The groups are shells around one centre, one inside the other: the same stretched ball of 7 dimensions in 8 sizes.
In the rows, zero is written as 128.
Some rows, each with its group after it:
[161 167 146 103 102 113 137 141 169 176 120 168 143 107] : k715
[132 154 174 107 140 106 151 136 150 177 127 161 127  86] : k47
[106 160 213 100 166 108 176 119 120 160 137  74 143 105] : k885
[125 156 195 113 146 142 206 141 122 179 122 164 136  70] : k759
[153 169 177 107 140 143 186 130 125 175 117 147 154  96] : k715
[167 170 152  95 115 118 117 131 137 155 129  96 158 156] : k47
[161 163 194  95 171 129 160 124 103 178 110 104 161 128] : k418
[160 175 144  95  97 111 113 130 155 146 138  90 158 156] : k340
[186 180 150  94 105 118 127 146 169 176 117 154 169 130] : k885
[129 171 176  95 109  92 135 140 175 158 142 103 151 120] : k118
[149 171 173  99 141  94 127 136 169 171 134 147 148 101] : k118
[139 150 189 108 160 136 183 128 104 182 111 142 135  96] : k715
[148 165 200  85 164 110 133 116 102 156 125  27 168 169] : k885
[134 169 167 107 135 112 151 120 147 156 139 121 143 103] : k759
[147 159 153 103 102 122 149 131 139 168 118 123 139 128] : k715
[152 168 167  98 115 124 138 139 137 155 133 101 156 140] : k47
[169 189 167  87 127  99 105 133 165 148 144  82 181 153] : k759
[140 157 185  96 130 110 155 135 138 179 115 115 145 119] : k418
[131 153 176  99 129 114 153 122 122 166 120  88 137 132] : k918
[174 167 169  96 133 123 140 141 138 179 113 141 159 127] : k418
[172 168 191  92 166 145 166 115  82 169 106  69 175 155] : k759
[144 160 152 119 108 138 177 150 157 179 124 216 127  65] : k340
[174 166 143 103 104 133 144 139 145 175 112 158 150 123] : k47
[126 158 199 107 176 114 173 123 125 176 127 138 136  80] : k918
[136 162 165 114 131 126 178 127 145 175 124 170 133  75] : k918
[179 182 184  84 157 123 135 115 112 161 118  52 188 169] : k340
[132 155 184 106 138 126 186 127 126 182 111 138 137  93] : k47
[120 166 166 107  92 116 157 146 163 151 147 122 139 108] : k340
[134 153 188 104 162 114 164 123 123 179 118 132 134  96] : k715
[166 161 173 101 148 125 150 136 130 185 110 157 148 109] : k418
[153 176 171  92 107 110 139 138 159 162 128  96 166 139] : k118
[124 165 186 100 134 111 166 121 138 163 130  95 147 112] : k715
[151 165 194  97 172 108 140 132 130 173 127 120 154 114] : k715
[148 179 172 100 135 116 134 133 147 145 150 102 162 126] : k759
[190 175 163  96 154 145 145 115 100 166 110 100 174 152] : k759
[140 166 197  97 139 122 178 136 134 178 118 116 158 109] : k918
[162 175 156 100 101 125 150 139 156 167 123 133 160 124] : k418
[179 168 191  86 169 120 133 126 108 177 108  87 173 153] : k118
[204 180 152  86 146 111  89 126 136 164 120 101 178 169] : k885
[139 175 188 103 143 123 172 130 141 164 134 122 159 100] : k47
[148 163 136 114  89 118 142 150 178 169 133 198 128  86] : k918
[155 177 198  88 159 117 150 118 118 161 125  56 178 149] : k918
[157 173 168  90 120  97 106 142 160 155 139  93 161 150] : k118
[152 168 189  95 157 125 149 122 109 159 127  74 163 142] : k47
[135 143 168 108 118 126 170 139 127 185 107 157 121 100] : k340
[155 174 201  96 184 111 147 130 133 172 131 124 164 104] : k885
[130 157 175 110 116 128 187 142 146 181 118 168 133  80] : k418
[143 156 175 102 116 121 162 147 144 180 116 148 140 107] : k47
[143 170 171 109 151 115 159 125 151 171 132 163 143  79] : k759
[102 157 193 113 139 113 186 135 149 168 139 149 126  65] : k715
[130 167 176 109 119 114 168 147 170 173 135 171 140  75] : k418
[113 149 182 120 140 120 192 144 152 186 126 210 112  39] : k759
[145 162 192  93 167  95 130 126 137 172 127 105 150 121] : k118
[199 176 172  94 161 148 152 123 100 178 102 116 180 145] : k885
[130 155 195 108 165 140 201 113  96 176 112 116 141  96] : k885
[171 170 185  85 151 128 145 114  98 167 108  49 176 171] : k340
[130 183 169 103 114 100 146 133 183 150 153 124 155  98] : k885
[126 154 177 117 139 123 190 138 151 189 120 205 122  49] : k340
[155 164 182  89 138 106 132 128 131 170 117  82 159 148] : k418
[134 163 174 108 107 128 178 151 157 175 127 166 141  86] : k118
[152 164 160 107 112 112 150 152 175 184 122 196 139  82] : k918
[144 166 178 102 148 121 142 132 126 155 139 108 149 122] : k340
[125 158 213  96 168 107 164 129 121 174 125  93 148 111] : k118
[152 152 161 109 114 144 179 139 122 184 104 162 136 105] : k918

New rows. What belongs after each?
[173 164 189  94 168 131 156 128 106 184 104 119 163 129] : k715
[ 91 161 178 116 103 109 185 141 174 157 152 151 122  62] : k885
[152 154 180  91 137 117 139 127 112 171 111  79 150 154] : k118
[170 169 182  95 158 114 135 139 140 180 119 141 161 117] : k118
[136 166 172 104 132 125 156 126 128 152 137 100 147 121] : k118
[164 167 178  98 151 122 156 126 129 182 110 133 157 115] : k418
[169 155 175 102 144 151 178 129  95 187  94 135 151 124] : k759
[140 168 197  90 135 119 164 127 122 165 120  62 166 144] : k759
[133 161 188  99 143 121 171 117 117 167 119  86 149 124] : k715
[178 159 177 100 160 138 162 131 109 194  96 156 153 114] : k759
[147 167 186 104 148 125 176 133 138 181 118 152 151  89] : k418
[139 168 158 102  86 126 159 138 151 156 131 110 149 128] : k918
[144 160 185  95 156  96 131 126 138 172 125 108 145 122] : k715
[ 98 144 181 116 126 115 190 132 142 176 127 159 109  65] : k759
[130 149 162 115 116 126 168 147 146 177 124 186 118  78] : k118
[119 157 186 105 138  98 156 138 158 174 133 146 130  83] : k418
[135 161 173 116 134 134 188 139 144 178 125 190 133  63] : k715
[157 167 166  89 114 115 127 126 128 155 123  59 162 170] : k918
[151 161 189  97 144 130 163 134 114 173 115 106 155 128] : k418
[164 174 150  96 104  99 106 147 178 162 136 137 155 131] : k715
[150 161 185 106 155 141 173 135 110 171 122 136 148 106] : k918
[120 142 196 112 162 123 195 130 118 194 108 169 118  65] : k885
[112 165 173 109 111 110 165 135 161 155 145 127 134  92] : k715
[157 174 153 103 106 122 151 133 158 167 125 141 154 114] : k418
[110 159 175 116 100 110 181 160 187 177 139 203 122  49] : k885
[137 162 196  98 154 121 174 121 116 173 117  94 153 117] : k418
[172 157 157  93 113 119 124 143 133 177 108 122 149 151] : k340
[167 177 131  97  83 107 102 138 173 148 139 115 156 150] : k759
[156 165 181  99 164 118 153 116 119 174 116 115 153 117] : k715
[158 174 176  90 130 117 136 125 129 157 126  66 169 158] : k418
[153 164 180 102 163 116 162 118 131 184 112 144 148  96] : k885
[141 170 175 101 117 107 155 144 170 174 129 150 150  96] : k47
[133 170 169 108 115 129 173 134 147 159 136 134 147  98] : k418
[176 179 196  88 165 133 155 125 109 170 115  81 186 147] : k885
[168 176 180  92 137 124 140 138 134 164 126 101 172 142] : k715
[146 164 198  88 167 105 126 121 109 156 131  46 161 159] : k885
[132 161 158 102 106  97 123 139 165 158 140 123 133 120] : k118
[191 171 149  94 132 127 115 129 126 167 114 115 165 157] : k715
[157 167 175  95 113 131 151 145 131 165 122 102 161 143] : k759
[127 171 172 114 116 125 180 144 166 165 141 173 141  69] : k118
[137 153 165 101 120 102 134 136 148 171 124 129 130 117] : k715
[160 165 162 104 132 103 130 149 173 183 126 195 140  86] : k885
[132 164 170 110 119 126 183 132 148 173 124 154 138  85] : k418
[132 171 162 108  96 116 161 146 175 162 139 155 143  91] : k418
[145 171 167  95 112  94 120 143 173 161 139 119 151 125] : k418
[173 164 177  90 135 126 130 141 117 169 115  93 165 160] : k759
[194 164 170  89 171 125 118 120  99 178 103 100 167 160] : k885
[141 170 193 102 165 111 163 127 142 175 128 138 152  89] : k715
[163 179 136 104  98 110 124 136 179 158 138 154 152 114] : k340
[177 171 172  87 130 123 140 126 124 175 105  87 172 158] : k918
[171 176 147 101 104 126 130 142 156 159 132 138 159 131] : k418
[129 161 189 108 144 138 195 127 116 169 123 124 144  95] : k715
[ 84 149 191 114 125  94 177 142 169 170 144 158 109  55] : k885
[111 150 188 110 138  98 171 143 164 187 126 183 117  57] : k759
